There are 2 nested groupings, the coarsest first. Each group lies inside one group of the grouping before and may be the whole of it. The rows also spread widely along 2 directions, which tell nothing about the answers.
(in the rows, 128 means zero)
Known rows, each followed by its group in each grouping:
[134 101 149 155 174  76 109 156 140 124 115 185  95 194 119  96 196 129
 125]
Tup q_492
[176 167 107 153 129 159 107  92  93 110 146 102 117 101 158  73 129 139
 145]
gosid q_168
[121  52 182  98 161 121 161 117  99 132 102 187 125 123 125 118 161  41
 151]
Tup q_744
[122  76 115 140 131 171 160  64 136 127 138 137 132 102 120 128 125  95
 146]
zubi q_422
[170 166 116 168 163  89 145 114 124 113 109 114  77 121 188 118 178 161
 102]
Tup q_443
[146 126 121 114 133 193 120 100  89 131 104 117 110 127 146 101 135 100
 147]
gosid q_80
[179 138 156 168 146 137  74 161 124  89 123 143  97 195 139  75 177 159
 142]
gosid q_646
[146  94 129 178 168 113  93 117 145 103 114 158 143 167 126 100 177 122
 158]
zubi q_424
[165 132 118 159 169  45  96 133 140  86 131 137  97 163 136 102 226 160
 144]
Tup q_75
[185 146 120 162 139 127  70 128 116 104 137 143 116 161 125  75 171 144
 161]
gosid q_168
[151 108 143 158 176  89 119 146 126 116 121 171  98 169 140 107 198 130
 111]
Tup q_492
[139  96 143 148 174  90 125 139 122 129 128 180  99 167 134 105 189 126
 124]
Tup q_492
[170 132 128 125 137 186 128  92  94 135 128 148 134 123 133  94 118  88
 162]
gosid q_168
[152 151 121 157 158  81 118  88 132  99 136 112  96 116 167 108 186 162
 130]
Tup q_75
[132  96 139 112 159 114 155  88 115 129 129 161 124 123 129 139 166  83
 148]
Tup q_75
[126  52 176  95 171 117 147 129 100 136 108 186 140 137 121 119 172  42
 146]
Tup q_744
[141 101 147 150 166 100 131 148 122 122 127 174  98 168 138 106 177 119
 125]
Tup q_492

New rows, each followed by its group in each grouping:
[167 115 133 131 144 165 101 121  98 124 123 162 141 153 107 101 136  83
 173]
gosid q_168
[149  84 139 134 181 108 134 150 128 138  86 181  97 169 136 132 192  95
 125]
Tup q_443
[126  77 163 115 173 127 150 122 112 147 113 194 108 148 128 123 162  71
 128]
Tup q_492
[191 117 122 155 147 130  74 151 119 103 127 169 127 191 116  87 192 130
 180]
gosid q_168
[154 153 142 162 140  94 141  95 103  97 133  87 101  80 198  72 159 150
 118]
Tup q_744
[146 129 141 128 141 122 167  80  93 122 129 111 110  63 184 101 139 104
 120]
Tup q_744
[133 104 148 151 170  97 129 123 117 133 125 171 103 159 144 107 168 115
 113]
Tup q_492
[143 115 141 162 176  69 101 145 138 111 121 165  93 173 146  94 202 147
 118]
Tup q_492
[177 151 109 138 132 175 131  84  88 123 143 126 134 102 154  91 119 113
 154]
gosid q_168
[157  97 129 117 151 177  95 129 111 113 103 148 119 179 120  99 169 110
 167]
gosid q_80
[145  75 109 177 147 124  98 123 157 100 127 140 111 189 108 105 194 153
 159]
zubi q_422
[128  90 147 120 176 106 129 104 118 129 117 177 120 144 116 123 187  90
 150]
Tup q_75
[136  81 133 160 164 137 108 107 136 111 113 166 149 154 116 114 162  93
 157]
zubi q_424
[181 143 151 170 149 142  82 137 113  93 124 129 100 171 160  66 154 156
 136]
gosid q_646
[118 135 129 124 155 144 191  34  91 139 143 118 123  51 180 129 121  96
 116]
Tup q_75
[122  78 164 124 174 114 144 131 113 143 110 198 115 159 131 122 164  82
 126]
Tup q_492
[174 135 119 137 133 162 110 105  95 123 133 140 131 133 131  87 135 111
 166]
gosid q_168
[133 105 157 119 154 119 156  98  98 124 117 135 122  93 163  99 151  90
 134]
Tup q_744
[130 105 150 124 149 129 170  80  85 125 126 128 126  64 177 109 137  83
 123]
Tup q_744
[158 112 141 138 174 111 146 129 119 133 103 167  91 157 148 137 172 104
 121]
Tup q_443
[157 110 126 113 140 185 133  94  87 133 123 161 137 120 131 107 116  69
 176]
gosid q_168
[161 107 147 164 171  62  98 156 131  91 126 140 105 154 148  81 217 150
 135]
Tup q_744
[126 135 132 118 151 144 183  38  96 138 135 128 126  51 173 126 122  85
 127]
Tup q_75
[177 153 109 176 176  71 118 143 136 102 103 124  69 156 172 104 208 167
 105]
Tup q_443
[128 149 118 141 159 113 164  53 109 120 139 110 110  78 177 113 149 126
 119]
Tup q_75
[154 147 132 181 172  69 111 140 131 103 138 142  79 166 159  81 204 176
 108]
Tup q_492
[149  76 133 161 173 115  96 124 143 103 113 166 145 167 115 110 189 114
 158]
zubi q_424
[121 113 148 139 159 116 154 103 119 144 124 162  96 128 166 108 154 108
 112]
Tup q_492
[157 144 129 142 166 113 156 110 120 130 114 127  77 119 173 124 166 130
 111]
Tup q_443
[124 129 129 113 152 143 185  47  95 134 140 132 126  60 163 132 126  82
 135]
Tup q_75
[156 108 147 169 168  53  95 162 137  84 123 143 109 154 145  76 218 154
 138]
Tup q_744
[131  51 122 165 156 122 104 136 154 102 134 169 122 194  79 113 189 126
 166]
zubi q_422
[150 160 132 185 157  76 113 129 127  95 136 126  85 148 179  82 189 186
  97]
Tup q_492
[135  87 147 100 176 144 178 110  97 158  96 169 109 134 136 153 143  55
 126]
Tup q_443
[163 126 118 165 176  78 120 157 136 114 105 144  81 172 151 112 216 158
 117]
Tup q_443
[123  94 129 139 147 173 143  71 118 131 123 161 154 104 138 133 123  75
 144]
zubi q_424
[166 138 120 131 134 169 118  91  97 122 133 145 122 122 140  90 127  98
 164]
gosid q_168
[156 119 141 164 169  59  96 142 128  96 126 137 103 145 150  85 209 148
 136]
Tup q_744
[151 126 156 154 167  72 114 136 117  91 126 129 107 133 163  82 187 134
 128]
Tup q_744
[135  84 157 143 175  99 134 144 123 136 108 200  99 179 117 108 182  96
 127]
Tup q_492
[124 121 131 118 159 131 175  46  96 138 142 131 119  78 161 134 132  90
 132]
Tup q_75
[135 138 127 136 151 105 153  64 113 118 139 116 116  85 162 122 157 114
 135]
Tup q_75
[165 105 135 120 145 170 109 113 103 139 126 179 140 153 109 103 131  73
 179]
gosid q_168
[183 151 112 163 139 138  87 129 112  96 136 131 126 143 135  71 159 143
 162]
gosid q_168
[141 127 143 157 172  80 117 138 126 113 126 155  83 159 151  91 196 146
 118]
Tup q_492
[134 109 138 140 170  86 126 113 118 114 131 155 113 144 128 118 188 118
 141]
Tup q_75
[183 148 116 161 146 134  77 130 117 105 130 132 123 163 126  67 164 139
 161]
gosid q_168
[145 163 129 187 159 100 125 102 114 106 136 112  74 111 190  85 164 171
  93]
Tup q_492
